The rows of a group lie close to one hidden flat surface of 5 dimensions, which passes through zero. Surfaces can cross.
In the rows, 128 means zero.
Some rows, each with its group after it:
[157 115 145 110 137 119 143 145 103 125 127]
z189
[174  92 186 140 115 195  91 185 119 111 136]
z109
[133 113 181 153 157 112  94 196 149 103 103]
z189
[196 162 165 121 157 113  66 131  95  84 106]
z353
[ 58 137  54 128 101 121 119  98 120 192  73]
z131
[112 131 111 125 128 120 130 117 124 138 119]
z131
[118 146 109 152 117 122 133 116 111 111 151]
z189
[197 137 116 189 136  89  86 114 147  89 190]
z713
[171 190 177 103 100  88 170 125 105 102 127]
z353
[184 129 195 104 185 136 138 135 130  56 175]
z353
[123 138 106 119 129  96 140 108 136 147 118]
z713
[145 126 155 143 126 143 111 144 153 111 137]
z109
[160  97 159 121 134 191  72 150 143 128 119]
z713
[123 127  77 139 151  60 142 119  70 134 128]
z131
[117 118 139 147 191 150  90 148  89  67 144]
z189
[173 111 122  91 176 146  87  88 142 124 132]
z713
[153 126 162 132 117 158 126 136 155 112 152]
z713
[116 108  93 131 142 125  94 118 149 162 102]
z353
[127 111 151 135 208 123 101 165  82  71 127]
z189
[116 128 100 126 156 110 119 112 113 126 123]
z353
[130 132 167 101 114 161 130 119 210 143 120]
z131
[ 79 150 135 106 107 118 199 124 128 138 122]
z713
[134 111 156 143  75 249  80 128 193 129 150]
z189
[110 119 106 134 161 127 129 121 103 111 145]
z353
[173 133 150 113  89 118 129 137 134 157 107]
z109
[150 197 122 127  88  98 140  74 147 117 146]
z109
[131 118 129 130 135 139 119 133 134 125 132]
z131
[128 133 128 121 157 124 135 118 117 106 142]
z131
[106 104 123 128 145 143 127 140 124 132 124]
z109
[ 87 132  85 110  95 180 151  87  91 147 132]
z109

New rows, each followed by its group:
[184 157 162 123  67 135 119 126 158 139 125]
z109
[126 189 175 110 119 122 186 121  94  72 152]
z131
[143 108 198 163 157 144  76 209 148  84 115]
z189
[145 126 154 126 128  80 141 160 137 140 103]
z189
[153 137 184  87 159 139 149 110 200 103 152]
z131
[143 123 137 126 132 117 133 132 134 125 134]
z131
[188  88 181  80 135 147 142 166 111 140 118]
z189
[169 163 100 100 116  68 154  95  45 138 114]
z109
[127 121 117 154 100 114 110 150 134 153 105]
z713
[ 81 150 116 184 145 123  90 136 145  93 131]
z189
[108 161 144 158  81 148 176 152  53  83 165]
z353
[ 69 140 126 146 182  56 101 152 182 135  64]
z189
[109 142 112 143 126 122 139 126  81 112 138]
z353
[144 105 119 146 116 124 110 148 127 152 119]
z131
[121 125 112 130 167  87 135 127 106 119 128]
z109
[151 109 165 151  99 173  93 170 148 126 127]
z713
[ 89  87  77 128 164 166  70  98 173 167 104]
z131
[204  86 159  95 127 230 137 128  35  85 202]
z189
[ 92 130 117 120 122 146 107 110 195 162  96]
z189
[159 112 139 127 118 142  91 133 162 151 111]
z713
[132 105 135 136  78 140  92 166 167 196  68]
z713
[133 194 133 158 113 138 119  81 152  67 181]
z109
[107 106  89  82 166 130  95 109 102 177  59]
z713
[127 130 129 103 144 101 164 111 153 136 134]
z353
[146  97 122 138 129 131 102 141 155 151 122]
z131
[127 141 120 145 129 104 143 122 118 113 149]
z713
[ 76 154 125 131  71 182 120 121 131 149  91]
z131
[136 151 134 136 109 132 126 112 144 116 142]
z109
[121 130  89 148 147  92 131 128  58 116 136]
z131
[131 171 110 129 136  57 145  92 137 123 127]
z109
[ 89 150  97 124  98 169 145  81 123 132 143]
z109
[101 120 109 118 143  94 145 125 151 158 107]
z109
[117 172 167 132  53 152 155 147 113 124 113]
z131
[110 104 108 159 133 168  91 142 105 122 135]
z353
[100 147 153  86 100 133 202 116 169 145 126]
z713
[142 139 154 115 112 122 149 129 155 133 129]
z131
[138 156 145 117 134  97 169 122 106 101 145]
z131
[161 183 123 147 157  70 124  98  88  64 164]
z109
[127 140 160 140  64 126 164 150 183 149 133]
z713
[150 119 144 106 149 116 135 117 181 131 136]
z131
[172 143 184  94 137  99 174 126 178 110 151]
z131
[ 65  89  85 147 122 152 163 126 140 154 150]
z353
[143  56 144  99 116 179 125 186  76 176  88]
z109
[107 123 118 139 159 126 125 129 117 106 139]
z109
[ 91 152 108 129 130 136 135 114  91 111 123]
z131
[123 116 103 126 138 109 124 118 137 148 119]
z131
[ 80 152  98 152 137 103 114 114 157 131 113]
z189
[138 125 127 119 120 122 133 128 116 140 121]
z109
[128 176 150 123 138 106 175 122  62  68 159]
z131
[126 109 119 125 146 139 106 122 157 140 124]
z131
[109 110 133 112 121 182  99 114 203 159 106]
z131
[186  94 122  38 135 157 185  93  49 152 149]
z189
[174 151 127 104  75 144 137 111  67 143 125]
z109
[124 117 139 125 160 132 113 141 125 115 117]
z189
[155 159 141 156  53  47 172 157 151 165 120]
z189
[134  99 137 113 122 132 130 155 129 160 101]
z109
[135 143 119 112 137 106 148  96 143 123 144]
z713
[131 107 109 156 104 133 102 150 108 151 113]
z131
[ 93 130 111  53 160 127 167  83 122 157  94]
z713
[154 112 159 141  84 172  80 157 173 154 104]
z353
[149 138 133 103 168 132 145  85 128  88 174]
z713
[120 199 108 138 108  75 146  65 175 116 145]
z109
[103 152 109 121  85 161 142  91 152 147 134]
z109
[139 135 158 136 103 154 126 147 129 118 130]
z131
[125 123  96  86 186  99 158  99  49 114 135]
z189
[117 100 112 126 190  73 134 150  98 126 111]
z109
[171 118 161 177  65 138 116 197  81 122 133]
z131
[141 156 137 182 115  99 155 133 121  70 201]
z713
[ 81 116  85 162 112 146 128 131  94 137 132]
z353
[162 150 144 187  90  98 139 137 161  96 190]
z713
[147 102 133 108 144 204 111 112  99 106 158]
z189
[150 145 120 130 108  87 145 103 176 144 141]
z713
[153 131 144 119 113 126 132 114 176 137 138]
z713
[158 119 119 139 153 130  89 121 118 110 140]
z713
[107 155  99 164 111  63 161 123 113 124 146]
z713
[ 75 107 100 122 129 164 140 117 134 148 121]
z109
